Each new row is followed by its nearest point in the smallest flat space through zero that holds the last named rows.

j_856, 3 rows:
[[-18.7  17.4  23.0 -14.0  45.2  -4.4 -27.2  -7.7]
 [-20.4 -19.0  13.2 -21.5   5.6   9.2  18.7  -7.0]
 [  3.4  -8.6  33.4  28.7  -8.7   5.5 -16.7   1.6]]
New rows:
[ -1.4  26.0  -4.7  -1.5  22.0 -19.3  -3.0  35.9]
[  4.0  21.4 -12.2  -3.3  17.0  -9.3 -15.1   0.7]
[ -8.8 -23.8   9.8   3.0   2.8  -6.0   0.1  15.0]
[ -5.3 -10.3  13.3   1.4  -3.0   5.2   3.3  -1.6]
[ 15.1   0.4   1.0  20.4 -13.3  15.7 -22.6  28.8]
[ 15.6   3.6   4.5  27.0 -14.2  -1.8 -13.5   5.7]

j_889:
[[ -9.6  -1.1  13.0   9.9  65.3  11.6   4.7   6.4]
 [ -9.9  -1.1  -3.1 -17.4  11.1 -47.3 -18.4   4.3]
 [ 30.2  37.7 -34.5 -36.1  31.4   2.4  15.0  -6.2]]
New rows:
[  4.3  13.7 -13.4  41.5   3.7   7.3 -39.3   1.1]
[-4.7 -5.7  6.8  7.9  0.8  4.8 -0.2  1.2]
[ -7.2  -3.4 -27.5  -3.4   1.1 -33.3  23.5 -10.2]
[  3.1   6.7  -9.7 -15.3  -0.1 -20.6  -5.5  -0.4]
[  9.0 -27.1   4.1 -11.0 -15.6  -2.8   4.2   2.1]
[ -1.8  -4.4   1.4   2.0 -17.4  -3.5  -3.1  -0.5]
[ 23.0   0.5   6.6  19.5 -29.9 -15.3   2.2  -2.7]
[  1.0  -4.0  -1.0   1.4 -31.1  -1.9  -2.5  -2.2]

j_555:
[[ 23.5  19.2  11.9 -22.7   3.8  -2.2 -25.3  -2.8]
 [ -0.2   7.3  23.9  -7.6   0.7 -10.9 -13.2   0.8]
 [ 13.6  13.2  42.1 -30.3   5.1 -11.3 -27.4  22.8]]
New rows:
[ -5.6   6.8 -39.3  13.8 -51.2 -30.7   5.9  -7.0]
[ -7.2  -2.0 -19.3  17.7  -3.4   1.9   9.7 -22.6]
[  2.3  22.0  -4.2  -1.4 -21.2  14.1 -14.3 -18.1]
[ 10.3  12.2  -6.3  -1.5  -0.2  -0.7 -10.4 -20.9]
[-12.5   6.0  19.2   3.2  23.7 -25.0 -30.9   0.1]
[ -5.4   8.6  30.1  -3.6  -0.4 -16.3 -14.8  -5.7]
[ 12.4 -33.8  15.3  41.5  10.0  36.8 -41.8  20.5]
[-0.9 -5.8  2.4 -3.9  1.2  2.8  4.0 15.8]
[  0.6 -33.8  36.3  16.1  -7.8  -2.4  -4.9 -23.0]
[-18.6  -0.9  20.5  11.5  -3.1 -15.3  -0.6  -9.9]
[-27.1  -4.2   3.1  16.9 -21.6  14.9   8.1  16.5]
[-18.6 -15.0   1.8  12.2  -2.0  -1.1  16.3  11.3]

j_465:
[[ -7.4 -16.4  30.6  -7.9   2.0 -19.4  45.3  40.2]
 [ -5.8   5.5  -1.7  22.4 -36.5 -21.4  -1.9  34.1]
 [ 11.6  24.3  -3.6  31.6 -20.1 -15.2   2.6   4.0]]
New rows:
[ -0.5  23.1  -3.8 -32.0   9.2   0.1 -23.5   0.3]
[ -2.9  -4.4  -7.3  -8.3   4.3   9.6 -13.9 -10.1]
[ -6.3  22.2  -1.3  -1.0  13.8  22.2  20.6 -12.2]
[  9.6   6.9   4.2  -0.2  16.2   4.2  10.2 -16.6]
[-13.6  -1.4 -26.9   5.4 -30.1  -3.4 -48.1  -3.6]
[-10.9   0.2 -27.6   6.8 -29.6   5.1 -47.3   1.6]

j_479:
[[ 12.3  16.9  15.4   3.2  -9.8 -26.8 -36.6  -9.3]
 [  1.6  23.4  20.6  -4.5  29.0 -19.8 -39.8  -7.1]
 [ 30.2 -18.6 -16.9 -18.2  -0.7 -12.2   8.8 -33.9]]
New rows:
[-20.3  36.5  20.0 -11.3 -22.7  -8.5   9.5 -18.8]
[ -1.0   7.7   7.1   6.6 -10.7  -6.4 -11.8   4.5]
[  3.5   0.3 -14.4   4.0   6.8  -7.9  -7.2   2.0]
[ 2.7  0.6  0.5 -2.1  3.1 -2.8 -2.9 -3.6]
[ -3.7  -0.7  -3.2   1.2  10.6  13.4 -24.1 -13.2]
[ 0.5  4.7  4.0 -3.5 12.8 -3.7 -8.2 -3.3]
[-19.0 -40.0  18.9  -7.6  37.1   5.1 -11.5  -1.2]
[-7.3  1.7  0.9 -9.5 36.0  7.8  2.2 -1.1]
[  7.9   9.2 -10.1   4.7  -9.7  23.4   4.7   9.9]
[-5.6 -3.3 -2.8  4.7 -8.9  7.5  9.5  8.0]
[ -2.8  17.6  18.2 -11.4  33.7 -19.4  21.6 -12.7]
[  0.1   3.2   2.3 -11.2  33.2  -0.6  -5.5  -8.2]

j_800:
[[ 15.8  11.1  31.8   2.0 -23.1  -3.4   0.6  -5.4]
 [ 10.1  22.7   7.3 -29.4 -16.4  38.1  -6.6  -1.4]
 [ 22.5   0.0  -1.4 -24.7  -6.7   8.7   1.3  16.3]]
New rows:
[ -2.8  -4.4 -12.6 -18.4 -18.2   0.7  -2.8   7.8]
[  7.1  -0.2  -5.5 -12.6   0.1   7.0  -0.1   7.4]
[ -7.1   9.7 -36.8   7.4  -7.2 -14.3  -1.4 -21.6]
[-15.8  -2.7 -11.0   8.7  10.8  -0.2  -1.3  -5.6]
[-48.1  -7.4  11.3  -8.3  16.5   9.0  -3.7  -4.9]
[-25.4   5.0 -11.1   9.8  10.5  10.8  -4.6 -14.1]

j_454, 3 rows:
[[-16.2  14.0 -10.9  -2.2 -27.8  -7.0  -7.2   6.2]
 [ 30.7  24.2  15.7 -35.0  -3.1  34.1  -0.9 -10.4]
 [ 12.8  33.4   6.2 -11.0  24.4  22.1  28.8   1.6]]
New rows:
[-26.1   2.7  -2.9  11.4 -30.5  12.3   3.8   3.8]
[-15.7  10.5 -10.2   1.3 -21.2  -8.2  -4.4   6.2]
[ -5.2  23.4 -10.6  15.4  -6.5   5.6   2.8   0.9]
[-10.0  18.1  -6.8   0.7  -5.2  -1.2   8.5   6.4]
[  5.1  10.8 -14.5 -16.2  -4.4  -2.1  29.5  -3.2]
[-1.4 19.9 -1.8 -4.0  2.1  6.2 11.5  3.6]

j_211, 3 rows:
[[-11.7   4.3  41.1 -22.7  -0.3 -14.3  -9.3  -1.8]
 [-40.8   3.3 -28.8 -20.8   6.9   9.6   2.8  48.8]
 [-24.9  15.8   2.1  20.0 -13.5   9.8  39.0  -0.2]]
New rows:
[-22.3  -2.0  -5.9   4.3 -14.2  31.1  -1.6   4.4]
[-14.1   4.5  -9.9   3.4  -2.2   6.2  12.1  10.5]
[ 27.2   4.1 -18.8 -29.3 -10.0   0.6   6.8 -24.3]
[17.8 -5.9 -5.0  4.6  2.2 -1.0 -8.6 -9.4]
[-19.2  -4.3 -28.8  -5.7 -32.5  27.4  13.6 -19.8]
[ -7.8   4.7 -17.9  15.9  -4.8  10.4  19.5   3.9]
[ 23.5 -18.6   4.6 -10.1  14.5 -29.8  22.1   5.6]
[ 9.1 -3.3  4.8 -2.4  1.8 -3.6 -8.3 -5.7]
[  2.8   0.7  29.9 -17.1  25.4  27.2  -1.9 -14.8]
[ 1.4  0.5 21.1 -8.5 -0.2 -7.9 -6.7 -6.7]
[ 31.3  -9.2  -1.6   9.7  -8.4  26.4  -3.0 -25.0]
[ 28.5  -5.7  -6.3  18.5  -1.5   1.1  -1.7 -22.7]

j_184, 3 rows:
[[ -3.3  -0.7  33.8   6.8  -7.9  -2.5  -5.0 -27.9]
 [  6.5  22.1  30.5  27.5  49.4 -46.3 -25.1 -11.9]
 [-24.0  28.7   9.3 -11.0  21.8 -28.5   7.6  24.0]]
New rows:
[ -3.6  -0.8  21.4  12.4 -11.4  -4.8  13.3  -7.8]
[ -6.2   1.3  19.1  -0.3  -7.2  -0.6   0.7 -12.7]
[ 11.7 -10.9   6.1   1.8  -1.6 -11.9   7.9  -7.8]
[ 3.9 -2.5  4.7  4.7  0.2  0.0 -3.8 -7.5]
[-15.6  -2.3  12.0  -8.8  32.7  -3.2   0.4   8.4]
[ -7.8  12.6   5.7  -1.1  13.3 -15.1   0.1   8.0]

j_637:
[[ -4.1 -22.0   3.0  44.2   0.5  10.2 -12.4  -7.0]
 [ 20.4  14.6 -20.5  29.1 -26.4  20.4  17.8  -5.7]
 [ 35.9  -2.9   9.5  56.5   3.6  -2.3  -5.3   0.0]]
New rows:
[-11.1  32.9 -22.3 -17.1  -7.4 -15.4   2.1 -23.6]
[ -2.0  14.4 -11.0 -23.8 -10.3   3.7  12.5   0.8]
[-23.2  26.8 -28.5 -19.4  17.5 -26.0 -39.1   6.8]
[-12.7  -1.0   6.1 -28.9   9.9  -9.8  -3.8   3.7]
[ -5.0  -3.2  -7.3   6.3  -6.6  -3.6 -41.4   2.3]
[ -8.3 -11.9   4.7   8.5   5.3   0.3  -8.3  -1.8]
[  2.8   1.6   3.6  21.8 -28.9   3.2  11.6 -12.6]
[  6.4   2.3 -10.4  20.8 -13.5  13.0   6.4  -4.6]

j_954:
[[-10.8  -8.2 -25.2 -42.9  40.7  17.2  27.4 -25.2]
 [-12.5   8.6  -8.5   8.6  31.3 -16.6  32.9  -5.2]
 [-41.5 -25.0  -5.7 -14.5  44.8  12.7  14.8  -7.4]]
New rows:
[  4.6 -10.8  22.5  -2.5  -5.3  18.7   0.0   1.2]
[ -2.7  -8.1   3.9  -3.7  -6.2   8.3 -12.2   2.2]
[-18.4 -13.0   7.2  -4.0  14.6  -3.9  -2.0  21.6]
[-20.9 -12.7   6.0   6.2  11.2   2.3  -2.3   4.8]
[ 36.4  -3.8 -31.2 -15.3 -15.9   9.9   4.3  22.5]
[ 26.6  10.5  -8.6 -17.6 -16.3   5.8  -3.3  -8.3]

j_63, 3 rows:
[[ 12.3 -10.9  -0.8   9.8  15.5  27.0  -3.7  29.2]
 [  8.1  -2.0 -23.1   1.0  29.4  19.7   5.4   7.0]
 [ 12.2 -51.0 -14.3   0.5   2.4  19.5   9.0  -5.1]]
New rows:
[ 18.4   5.4 -22.3 -14.2 -18.5 -24.6  27.8   4.4]
[ -4.1   0.4  -6.8  -5.6  -1.8  -9.3   4.6 -16.4]
[-10.8  16.0 -26.4  12.0 -17.1  33.2  11.2 -11.9]
[  0.8   2.1 -11.6  -2.2  10.9   2.7   3.8  -4.4]
[ -5.4   2.5 -28.7 -29.2 -10.2 -26.6  -3.0 -14.8]
[ -8.1   4.8 -12.9 -10.4  -1.9 -17.7   8.1 -29.9]
[ 15.0  26.3   7.0  28.0 -29.1  25.7  16.7 -22.2]
[-2.5  5.5  6.8  0.3 -6.1 -5.1 -2.4  0.6]
[  9.8  19.4 -30.6 -15.1 -31.4  -8.3  -6.3 -30.0]
[ -9.3   7.8  -9.1 -10.1  -5.0 -20.1   6.6 -28.9]
[-17.2 -24.8   6.5 -31.6 -31.0  -8.6  13.1   8.9]
[ -1.8 -22.5  11.9  -1.6 -24.4  -9.2   0.4 -11.2]
